The rows come from 5 hidden closed curves, with some noise, and rows from the same curve form a group. Each curve winds through 8 dimensions. The rows are also pushed far along 5 directions, which tell nothing about the answers.
In the rows, 128 means zero.
Known rows, each followed by its group:
[161  85  96 152 152  83 109 149  92 145 136 157 102  79  79 148 192]	Fer
[121 155 130 161 133 154 113  99 153 143 143 133 118 114  85 145 128]	Vamo
[122  90  86 205 165 139 152 113  97 124  91 123 155  98 148  83 154]	gufaf
[161 115  98 222 135 140 154 129 114 143 106 147 133 116 128  79 146]	Vamo
[153  69  88 148 120  87 129 143 100 107 140 142 127  65 151 137 183]	selop
[113  73 148  77 157 108 144 155  83 135 100 107 135 188 153 116 152]	Fer
[ 67 187 148 148 137 132 170 115 156 112 124 113 138 146 115 111  95]	selop
[141  69 127 116 129  93 136 157  99 107 143 117 131 111 135 124 181]	selop
[ 31 181 143 143 146 163 163  91 155  77 113 102 119 135 148 112  93]	Vamo
[161 138 120 169 137 155 133  92 167 191 137 147 146 166 111 122 121]	meru
[125 132 135 174 164 173 128  91 139 186 107 116 163 183 111 101 118]	gufaf
[134  61 115 143 172 103 122 145  86 131 105 137 139 125 138 119 206]	meru
[ 82 194 106 171 104 151 171 104 180  77 112 120 123  77 152 123 106]	Fer
[108 123 156  75 136 120 122 139 131  91 144 102 145 128 128 145 133]	Fer
[105 178 186  67  96 137 113 137 166 136 158 101 135 136 118 187  80]	selop
[ 69 171 128  92 104 112 143 157 120  44 131 110 121  44 155 140  93]	gufaf
[142 136 128 137 132 143 129 107 141  78 110 138 125 111 154 123 111]	Fer
[122 125 117 177 164 122 124 101 106 175 115 143 124 153  93 114 129]	Vamo
[125 150 112 128  96 113 159 152 138  84 143 124 113  50 134 142 112]	Fer
[152  78 141 117 141  94 113 163  96 157 147 113 126 125  68 141 193]	selop
[112 159 126 137 131 165 164 107 152  79  82 107 157 127 179 114  81]	selop
[ 65 163 161  83 135 121 143 127 151 121 140  94 141 168 104 122 120]	gufaf
[148 107 153 108 126 148 131 135 125 149 145 116 120 172 120 122 120]	selop
[124 132 147 160 145 154 141 114 133 129  91 105 150 179 125  97 131]	gufaf
[184  88  88 220 146 144 154 103 126 160 116 151 118 133 120  87 156]	gufaf
[207  90 125 134 127 152 126 124 125  97 107 150 132 123 196 134 108]	Fer
[131 117 100 155 130 107 114 123 125 111 134 143 128  92 130 112 158]	Fer
[174 129 126 185 143 193 139  72 147 130  92 138 152 179 156  80  82]	Fer
[106 192 144 133 111 154 126 113 174 152 158 111 101 116  56 154 107]	Vamo
[209 115  82  99  58  98 124 162 114 121 148 147 124  77 156 127  91]	gufaf
[212  82 110 202 141 184 135 104 124 175 109 150 128 172 140  84 124]	meru
[ 98  70 121 182 181 132 192 134  93  78  82 104 136 121 170  79 174]	meru
[ 41 171 149  86 142 100 140 138 154  76 169 103 109  63  80 161 154]	gufaf
[182  65  71 201 136 117 142 141  85 145 126 154 120  97 128  84 168]	meru
[153 113  99  95 101  98  95 140 121 175 171 151 111  85 108 185 138]	selop
[151 109  90 161 126 133 123 112 127 126 130 153 136 107 153 113 141]	gufaf
[190 110 116 172 128 172 118  98 136 165 101 149 143 182 147  89 126]	Vamo
[ 47 181 166  77 118 117 154 137 152  81 136  90 130 147 122 122 104]	gufaf
[ 67 138 150 107 128 102 135 134 119 101 115  98 124 128 136 138 132]	selop
[119 100 114 203 158 152 151 105 119  74  94 118 126  98 149  96 162]	Vamo
[ 83 181 104 179 117 123 146 126 127  98 115 129 115  79 106 102 113]	gufaf
[151 100 135 115 127 120 124 144 115 151 104 116 108 164 121 115 159]	Fer
[ 73 170 168  80 120 134 129 129 144  97 159 123 100 127 131 155  84]	Vamo
[119 117  99 201 144 119 160 114 126 157 117 133 112 119 110 118 158]	gufaf
[140  80 100 188 158 135 130 124  91 147  89 139 151 111 159 115 166]	meru
[145  77 136  89 127  81 108 154  84 160 123 117 120 152 116 146 159]	selop
[ 99  89 102 163 173  94 108 125  85 190 123 139 109 124  64 142 205]	selop
[ 29 202 115 150 124 117 134 113 151 122 138 118 118  68  92 150 122]	meru
[185 143 120 126 108 106 107 128 143 175 149 149 130 136  85 140 114]	meru
[121 158 186  90 139 164 115 114 163 110 126 120 113 177 129 153 101]	Fer
[173 157  94 155  85 162 129  98 159 143 161 165 114  94 155 133  54]	Vamo
[125 155 134 122  97 149 136 129 137  84 140 141 112  99 174 123  75]	selop
[ 62 193 139 158 131 147 136 106 164 108 134 133 117 126 103 112 129]	Vamo
[238  49 107 115 131 134 102 144  81 200 106 140 145 153 126 144 140]	Vamo
[151 129 150 162 151 180 118  99 143 188 106 108 124 187  76 130 130]	Vamo
[150  87 139  90 143 107 100 128 100 162 111 124 126 180 125 139 143]	meru
[144 154 113 171 123 163 122 103 145 187 118 143 158 173 124  89 105]	meru
[128 177 147 128 132 134  98 107 155 182 142 149 127 150  78 161 100]	Fer
[148 151 108 144 123 109 104 128 144 149 164 161  99  77  69 165 139]	Fer
[103 140 125 212 155 124 147 100 133 168 130 138 137 161  79  87 157]	selop
[120 157 137  74  93  85 149 152 146  97 167 128 123  99 125 150 103]	selop
[121 184 108 126  88 117 131 127 167  72 148 141 130  72 142 124 105]	meru
[115 186 123 152 117 145 119  82 167 142 130 147 131 137 136 138  73]	meru
[214  97  81 125  96  93 119 152 120 132 161 165 140  44 144 153 129]	gufaf
[121 141 148  72 116 107 129 149 136 167 155 115 148 163 106 139 110]	meru
[121 127 117 109  95  96 134 142 117 101 137 129 111  87 156 144 113]	selop
[ 64 199 147 137 117 181 156  86 176 108 123 110 134 142 142 121  66]	Fer
[ 78 144 101 178 136 134 150 101 137  86 106 111 112 102 121  92 151]	meru
[ 87 157 111 202 150 159 149  82 156  90 106 138 144 119 152  89 135]	gufaf
[160 143  83 161 103 120 112 126 133 183 143 155 142 119 101  99 129]	meru
[ 85 186 127 152 110 123 119 122 162 148 181 152  88  93  74 146 129]	Vamo
[158 155 132 159 134 195 125  77 171 162 119 130 159 164 141 110  73]	gufaf
[129 100 151  61 110 102 120 152 127  51 148 106 128 104 171 144 141]	Vamo
[124 144 158  69  96 140  96 137 148 172 191 124 100 138  93 167 109]	Fer
[210  69 103 130 117 106 106 157  96 186 119 151 136 144 128 122 170]	Vamo

New rows, each followed by its group:
[ 63 135 156 123 181  95 132 133 102  93 108 125 127 146 112 113 150]	Fer
[124 127 164  60 131 109  88 153 135 142 155 125 126 141  97 175 159]	meru
[109 143 173 125 164 170 114  90 147 136  99 111 122 203 101 122 129]	Fer
[132 146  79 182 120 103 121 125 127 143 132 149 131  96  89  91 158]	meru
[ 60 117 135 104 146  76 158 153 120  92 140  98 107  79 102 158 185]	gufaf
[107 188 161  99 108 154 128 105 163  94 144 139 126 125 168 153  40]	Vamo
[122 112  75 147 113 104 146 136 104 127 130 141 120  67 141 125 143]	Fer
[174 118 110 164 121 132 115 131 126 186 120 152 136 148 116 116 151]	Vamo
[ 69 131 133 195 167 171 141  87 129 145  96 114 125 154 117 103 155]	Fer
[105 133 117 175 134 125 160 121 123 135 115 136 123 128 146 120 124]	gufaf
[164  91 151 119 135 137 110 139 112 146 123 142 124 174 141 117 150]	Vamo
[ 90 174 171  93  99 147 134 114 160 105 125 103 133 153 166 150  66]	selop
[182 121 112 108 100 106 109 123 138 169 156 139 143 143 123 132 105]	Vamo
[116 178 150  58 107 153 136 129 165  93 122 104 151 129 162 159  60]	selop
[158  73 109 173 134 117 146 135 106 118 128 129 135 119 139  93 171]	selop
[180 121 143 150 137 174 123 115 126 196 113 141 159 194 128 121  92]	Vamo
[113 163  97 199 124 154 129 103 148 148 126 152 141  76 138 136 116]	meru
[ 97 165  84 158 111 122 134 117 150 136 125 134 124  79 110 130 145]	Vamo
[ 19 168 172 118 182 142 139 109 139 104 110  85 136 148  96 119 138]	gufaf
[ 90 108 160  63 147 109 137 151 117 106 125  92 133 155 122 145 159]	Fer
[177  90  95 121  97  96 125 161 113 140 150 135 101  77 127 145 157]	Vamo
[168 122 125 130  87 156 124 131 135 131 159 133 123 109 163 118  86]	Fer
[176 153 146 140 120 172 114 115 150 213 114 136 155 196 109 133  91]	Vamo
[118 153 191  87 128 161 104 118 155 156 142  91 151 179  98 152  99]	Fer
[ 42 102 183  85 166  88 139 156 104  86 133  82 127 149 103 137 199]	selop
[145 150 131  76  89  89 119 166 124 101 166 146 114  74 134 166  91]	meru
[ 77 149 144 128 126 115 130 122 149 112 155 119 125 105 112 152 148]	selop
[136 162 142  49  85  98  79 145 160 164 184 135 112 130  91 174 122]	Fer
[140 116 196  66 150 130  91 129 118 140 118 118 128 206 121 149 118]	Vamo
[157  76 116 132 144 134 149 131 109 126  90 120 143 162 172 106 153]	Fer
[230 136  90 112  46 132 135 147 155 125 162 151 119  60 162 152  66]	Fer
[102 118  92 187 154 112 136 103 111 117  96 133 118 113 125  99 159]	meru
[181 123 106 115 108 133 101 128 128 169 145 139 139 105 115 139 105]	gufaf
[133  99 102 178 159  72 125 154  74 160 120 146 119 109  73 111 178]	meru
[121 101 143  78 118 114 130 176  86  84 108  94 132  95 161 146 126]	gufaf
[201 116 111  94  84 123 129 134 163 122 164 136 143  72 165 171 101]	gufaf
[137 111 105 180 148 170 142  88 130 139  82 123 141 170 150  80 131]	Vamo
[146 118 159 131 117 165 152 133 140  73 122 107 151 123 185 118 105]	selop
[206  29 103 156 137 126 128 131  86 132  95 133 130 117 180 138 168]	selop
[156 140 128 130 119 148 106  93 147 165 122 138 131 171 134 131  93]	meru
[102 137 136  87 127  82 111 151 107  98 146 143 105 104 127 152 126]	meru
[ 61  75 185  77 173  82 138 177  81  76 116  72 128 130 106 145 213]	selop
[ 72 166 127 175 115 137 167 113 147  61 117 119 120  59 172 139 100]	selop
[130  87  97 112 153  94 140 156  86 102  93 114 139  96 133 125 167]	selop
[145 128 151 137 153 173  92 106 126 169 103 128 144 201 113  99 128]	selop
[ 41 197 153 109 128 129 161 123 168 120 149 105 144 136 115 130  99]	meru
[144 125 133 150 133 180 159 100 152 118  81 126 151 190 213  97  93]	Fer
[196  43 150  63 143 126 115 149  95 140 113 107 157 187 157 132 149]	Fer
[ 63 157 121 124 149 107 129 125 136 122 148 114 121  86  74 130 150]	gufaf
[133 178 143 152 110 174 137  89 168  72 119 150 134 114 195 125  44]	Vamo
[135 150 128  85  91  88 144 148 146  93 164 139 123  89 136 150 105]	selop
[134 112 101 185 150 119 121 110 109 136 114 155 101 126 108 101 158]	meru
[152 140 152  96 118 138 116 121 149 180 149 126 117 200  87 125 110]	gufaf
[156 110 137 118 119 134 136 139 124 111 106 108 147 150 151 112 122]	gufaf
[ 72 160 125 184 155 112 153 132 116 128 121 127 130 114  94 105 132]	meru
[ 38 199 128 153 140 118 123 119 147 168 144 124 130 138  46 108 147]	meru
[139 114 121 181 156 176 154  87 139 139  91 116 174 175 167  74 110]	gufaf
[118 106 142 116 158 124 139 125 105  70 102 116 137 140 147 100 132]	Fer
[112  85 144  76 153 106 136 139  92 106 101  97 135 174 145 112 137]	Vamo
[120 111 123 123 154 151 126 120 117  87  73 106 154 136 165 106 140]	selop
[ 78  88 128 152 180 124 138 134  87 115 103 107 134 122 120 114 185]	gufaf
[218 129 109 147  97 147 136  97 162 167 120 142 139 168 135 117  84]	selop
[109 109 125 101 120  60 121 183 102 142 165 128  89  85  73 152 197]	Vamo
[ 65 166 135 157 136 150 158 100 156  52 119 116 136 120 171 102 103]	meru
[172 170  72 204 125 162 115  87 162 167 122 175 138  84 107 129 105]	selop
[120 148  88 148 117  90 156 125 139 116 130 126 116  89  92 123 140]	selop
[ 45 143 182 112 159 137 153 132 130 106 135  89 117 169  95 116 145]	selop
[137 121 109 196 164 128 121  95 108 178 108 153 123 150  98 107 127]	Vamo
[211  69 101 125 119 107  91 135 109 183 122 151 127 154 135 120 165]	Fer
[ 98 103 143 123 140 102 152 140 111  76 121 123 143 118 174 120 149]	selop
[150 161  95 139  67 136 144 129 162  94 137 140 107  73 172 119  93]	Fer
[146  89  89 187 154 121 147 119  98 179 101 142 133 157 114  85 161]	Fer
[154  93 135 166 150 163 166 110 130 111  99 123 130 167 173  95 126]	gufaf
[143  74 144  50 134 116 120 162  98 135  95  90 134 154 148 160 153]	Vamo
[109 125 120 145 172  70 105 137  94 170 136 153 114 135  44 120 178]	Fer
[ 59 214 116 164 101 132 166 122 175  78 135 122  94  63 111 124 112]	Fer
[122 174 160 123 120 175 123  89 168 104 122 139 153 141 195 152  44]	Vamo
[178 124 100 130  95 153 149 118 154 110 130 136 148 113 184 124  93]	Fer
[ 89 166 131 143 132 128 152 128 148  73 134 132 142  70 149 138 111]	gufaf
[179 168 127 137  68 159 143 108 182 142 172 152 150 138 164 118  44]	selop
